The rows of a group lie close to one hidden flat surface of 7 dimensions, which may be shifted away from zero. Surfaces can cross.
Known rows, each followed by its group:
[ -4 -11 -12   1  -2  -5 -10  15  -2   5  -6   7  -2]
(0)
[ -5  -4 -18 -12  -1  -3  -1   5   0   6   7  -5 -20]
(4)
[ -5   5  -9   0   3   4  10   6   7 -13   4   9 -11]
(2)
[-10 -25 -20  -4 -11  -1   4 -11 -13 -11  17 -15  13]
(0)
[  3  -5  12  15  22  25 -15   2   1  -1 -29  24  22]
(4)
[ 12  18   9  -2 -14  -2   7  19  17   5  15  13   3]
(1)
[ 1  4  5 10 -8  4  1 -9 17 -2 -6  3 -6]
(1)
[ 17   3 -32 -11  15  16   1  -6 -16 -26   1   8  11]
(3)
[-13 -11 -10   1   3  10   4  18  13  -2  -2  16  -3]
(1)
[  7  -2  -3  15  -3   3 -19   5   0   5 -17   6 -32]
(0)
[-5 -1  2 -6  2 -4  2  1 -3  4  6 -3  6]
(1)
[ -8 -23 -16   1 -10   4   7 -11  -5 -11   9 -14   2]
(0)
[-12  -5  38  10   1   4  39  21  16  -2  -7  -2  39]
(3)
[  8   0 -11   0   2  -1 -13   1 -13  -4   1   8   1]
(3)
[  3  -5 -15  -9  14  21  18   0  -2 -15  -3  -1   0]
(3)
[ 17  24  13 -28   4   9  19  14  29  31  -2  -2  17]
(4)
[  4 -13   7  -5   7  22   6  10 -12   5   8  -2   9]
(5)
[ 12  -6 -17  -5  11  21   8   6 -12 -12  -6   0  -8]
(3)
[ -8  -5   0  -1   9  15 -13  -6  -8  -3  19  14  -3]
(2)
[  5  -9  39  19 -10   6  28   8  -8  -5  -2 -16  25]
(3)
[ 11   8  -5   6 -12   9 -11 -31  -2 -17  22   5   5]
(2)
[  0  -3 -20  -4 -10 -11  -9 -11  -8  -4   8  -8 -15]
(0)
[  0  14  14 -10  -3  -1   9  -4  23  13   8   3  22]
(3)
[-10 -19   0  -1 -14 -10  16  -5 -12   0   9 -32  -7]
(4)
[  1  -5  -2   7 -10  15  12  18  15  -9  12  19   6]
(1)
[ 2 -2  6 -2  2 -2 -8 -1 -9  8  5 -2  5]
(2)
[-19   5   2 -22   8  -4  32  13  33  25 -18 -18 -14]
(4)
[ -8 -25  -3  14  -2  24   9 -15  -6 -21   4  -3  16]
(1)
[-15  -9 -11   4   8   4   1 -15  -5 -13  -6  -5 -17]
(4)
[-16   5   7   8  11 -12  19   4   1 -19 -10   0   0]
(3)
[  9  -3  -8  -1 -17 -29  -3  10 -16  -7  10  -6  22]
(0)
[ 11  17  -1 -11  23  -1 -10 -13  -3   7 -29  -3   7]
(1)
[ 12  15   4 -18   8  -1  12  -6  -6   4   4 -16   8]
(2)
[-20 -14   5  13  -3 -24 -18  -2 -17 -14  12  14  39]
(3)
[-8 -8 -7 -9  5  6  1  1 -4  3  8 -2 -2]
(2)
[ 31  19  -7   8 -27 -18  13  -2  10 -17  -9  -7   8]
(2)
[-11 -20  -6   6  -9 -12   0   8  -4   6  -9 -13 -16]
(4)
[  6   1  15  14 -16   0   6 -27  -8 -15  13 -14   8]
(5)
[-29 -31 -10  -7  16  14 -11  20  -8  13   7  10 -10]
(2)
[ -9 -17  -1   8  12  14  17   3 -12 -24  -3   2  21]
(1)
[ 0 23 20 -7  4 10 21 -5 21  3 11  1 -2]
(5)
[ -5   4  -3  -8  13  13  -9  17  17  17 -10  20  -8]
(0)
[ 10   5  -1   0   3  13   3   4   3   2  -5   3 -12]
(5)
[  1   8 -18  -1   0  12  -5  -7  21  -5  -2  16 -10]
(5)
[  7  -4  -1  12 -12   7 -20   5   8  12  -4  10 -19]
(5)
[ -9  16  -1 -13  29  14  -6  13   3   4   8  27 -17]
(2)
[ -9  -5 -13 -11   5 -14 -15  -5 -16  -2  16   3  13]
(0)
[-11   9  13 -18   6  16  31 -19  44  23 -16 -20  10]
(4)
[-14 -12  10 -11  24   1  19  19 -21   5  -5 -14   2]
(5)
[  6  21   6 -10  -6  -3  21   9  16  -4  20   6   3]
(1)
[-15 -40   2   0   2  11   5  14 -15  10  -1 -13  15]
(4)
[-23 -24  -5  -3  13  -3  -2  14 -13   2  -3   0   7]
(5)
[  1  -2  24  -3   4  13  12  10  -8  13  10 -10  -3]
(5)
[ -9 -16   5  13  -2  -7  17  20   2  -9 -20  -2  14]
(0)

New rows, each followed by its group:
[ -9  -7 -14  -3   7  -5 -17  17   2  10 -10  16 -10]
(0)
[ -2  -7  11  13   1  -6  -1   4 -12  -8  -7   0  10]
(0)
[ 19  11   9  11 -12  -5   5  10   8   1 -13   0  -6]
(0)
[ 16  -7  -6  -2   1  30  -2   2  -5   5   2  -1 -15]
(5)
[-15 -18   5  11   6   7  19  -2 -12 -20   0  -9   7]
(3)
[-11  -6   2  -3  -3  18  -3  -6  15  12  17   7  -5]
(5)
[  0  -6   6  -8  -6  -7   4 -23 -12   7   7 -31  10]
(2)
[ 13  15 -10  -6   7   7  12 -15  -5 -16  -1  -9 -16]
(3)
[ 22   5 -20   3   7  12   7  -8 -12 -25 -17  -3  -6]
(5)
[10 -2  2 -4  2 16  8  8  2  6 -2 -3 -1]
(3)
[ -4   2   3   4  -2   1   4 -10   4  -2   1  -5 -13]
(5)
[-16  -6 -17   2  -8   9 -11 -24  19  -6  11  11  -2]
(5)
[ -9 -21 -16   9  -6   7 -11 -20  -7 -14   7   0   8]
(5)
[ 17   3  17  15  -6  -5   0   9 -14  -2 -10  -3   1]
(5)
[ -7  -4 -20  -2   1  11  -3   2   8  -8   8  15 -12]
(2)
[ -1  -3   9  -3  -7  -5  11   5  14  16 -12 -14   1]
(4)
[ -1 -35 -16   6 -19  15   3  -8  -8  -8  10 -15   7]
(0)
[ 19  12   1   5   0   6  -5  18   8   6 -16  14 -13]
(5)
[  6  -1 -21  -4  20   3  17  -3 -19 -28 -19  -9   1]
(5)
[-25 -13   3  20  -3 -13 -11  12  19  11 -32   7 -25]
(1)
[  2   2  13   6  10   2   3  12   1   4 -20   5   8]
(4)
[-6 10 -9 -2  3  3  1 -5 20 -9  1 19 14]
(5)
[ -5   0  16  -1  11  11  12   3  19  15 -23  -3  15]
(4)
[ -7  15   6 -10  16   1  27  -6   4  -5  -4 -15 -20]
(5)
[  5 -13  -5   4  12  14  12  25  -9 -11 -15   8   9]
(3)
[  0  -2 -13   6  -7 -14  -9  -1  -7  -5  -6  -3 -19]
(0)
[-13   1   1  -4   5   1  15 -15  -1  -9  11 -13  -7]
(2)
[-4 -3 18 -1  5  3  8 11 -5  6  4 -2  8]
(5)
[ 26   6  -8  -4 -28   5  14  -3  15   3   8 -13  -4]
(0)
[-14  -6  11   1   5 -15   7   0 -14  -3   1 -12   9]
(1)
[  1   2   3  -7   6  16  17 -12  -1  -6   9 -10  -3]
(5)
[-18 -23 -12 -12  17  17   5   5 -10  -5  11   6  27]
(5)
[-10  -2  -6   1   1   3  24   2   3 -20   6  -4 -11]
(2)
[ -1  27  -9  -5  -3 -42   5  -6  -1 -14  -2  -8 -12]
(0)
[  5  19   1 -11   0  -3   4  -5  12   7   5   0  -2]
(1)
[ -2  -8 -15   2   4  14 -14 -16  -5  -7   4   5  -7]
(4)
[ 13  -9  -2  13 -13  10 -17   0  -3   6  -4   2 -21]
(5)
[  5   2   2   5   8  13 -11  -5   6   3 -15  12   6]
(4)
[  0  -2   4   5  -4   7   0  -6   0   6   0  -7 -22]
(5)
[ -4  -3 -18 -14  15  25   6   1  11 -14  13  26  41]
(5)
[  1  -1   0  -5  -5   5   0 -21  -4  -3  17  -9   8]
(3)
[  0 -20 -22   9 -11  -9 -22  28  -1  10 -19  10 -23]
(0)
[ 17  26   2   0   6   7  -2 -30  17  -1 -22  -4  -5]
(1)
[-12  -2  -1  10 -11  -3 -12 -12  14   1   5   8  -5]
(5)
[ 14   7  12  13  -7  -5 -14  26   7  17 -17  13 -21]
(5)
[ -9 -11   4  18  -3 -17 -21  10 -20   2  -9   1 -27]
(3)
[22 35 10 -8 -4 -7  0 -8 16 10 -2  1  0]
(1)
[10 15 10  9 -7 -2 -3  9 12  1 -7 15  2]
(5)
[-13  -4  14  -3  10  10  10 -17 -17 -10  23 -11   2]
(2)
[-14 -20 -10   1   8  32   5   6  20   8 -13   8 -15]
(0)
[-12  -6   4  -8  17  -9  22  35 -11   2  -9  -6  -9]
(4)
[ 14 -13 -27 -12 -21  -1 -20 -24   2  13   5 -14  10]
(2)
[-25 -30  21   6  -3  -4 -13  19 -11  21  14   2  15]
(5)
[ -7   1  -7   4   1  -1 -13  11   7   3  -1  19 -12]
(2)
[  1 -23 -11  10 -19 -11   2   2 -14 -12   3 -14   7]
(0)
[  0  11 -14  -9   0  -9  -8 -14  -1  -2   9  -3 -18]
(0)
[ 19  -5  10  15 -19  18 -12  -9  -1   0  13   6   7]
(5)
[-22 -21 -28   3  -3  -5   9   8  11  -8 -18  -6 -26]
(0)
[-12  -2  21  -3  -3  11   7  -3   7  12  21  -4   3]
(5)
[ 19  20   9   5 -10  14   8 -19  12  -8   8   0  -3]
(5)
[-15  -7 -31 -23  -4   1  31  11  34   1  -1  -6  -1]
(0)
[  3  -9 -17   3   5   5 -14  17   0   5 -20   9 -24]
(5)
[  8  -1   1   5  -6   6   3  13  11   6 -12   4  -5]
(0)
[-10  21  -1 -12   3  -5  28   3  20  -8  13   3  -9]
(1)
[ 6  1 -7  2 -4 14 -7  0 10  0  1 13 -5]
(5)
[ -8   6  -1  -2   9 -18  12  23  -1   0 -15  -3 -22]
(4)
[ -3 -10 -22   7  -9  14 -14 -25   9 -19  11  15  15]
(5)
[ -6  -6  -7   9  -8  -4  12 -15   1 -16  -7 -16 -17]
(0)
[  6  18   7 -30  11  -1  37  16  -6   3  21 -17   4]
(4)
[-15 -10  18  22 -12 -13  -2 -11  -8  -9   6  -8  -5]
(2)
[  2 -10 -17 -10  10  18  -7  20   4  15 -11   7 -24]
(3)
[ -6  24 -22 -21   4 -19  -6 -22   3  -5  16  -4 -19]
(0)
[  1 -19  13   4   3   8  -8  28 -17  18  -4   0  -3]
(5)
[  8  15  17   2   9  17 -10 -16  -2   4   7   8   1]
(0)
[ 6  1 29 14  4  4  8  8 -6 -3 -7  5 30]
(0)
[ -4 -13   9  -5  -4  -7  -2  11 -17   8  23  -5  20]
(1)
[ 22  29  -2 -13  -9  -5   1   0  17  10   6   2  -6]
(0)
[  0 -11  -7   6  -7   2  -6  12  -1  -4   3  10   0]
(2)
[ -1   2 -10  -5  19   8  -6  -7   5   2 -25   4  -1]
(1)
[ -8 -15  -9  -2   4  12   4 -15 -10 -16  11  -4  18]
(5)
[  0 -12   8  -4  16   4   9  29 -26  -2   1   2  11]
(4)
[ -3 -17 -25  -8  19  15   1  12 -13  -5 -15   1 -10]
(5)
[  3   3   7  10   0 -11   1   7  -6  -2 -13  -3  -9]
(5)
[-21 -10  -4  -9  -5  -3  -2 -13   5  10  21 -11  -9]
(1)
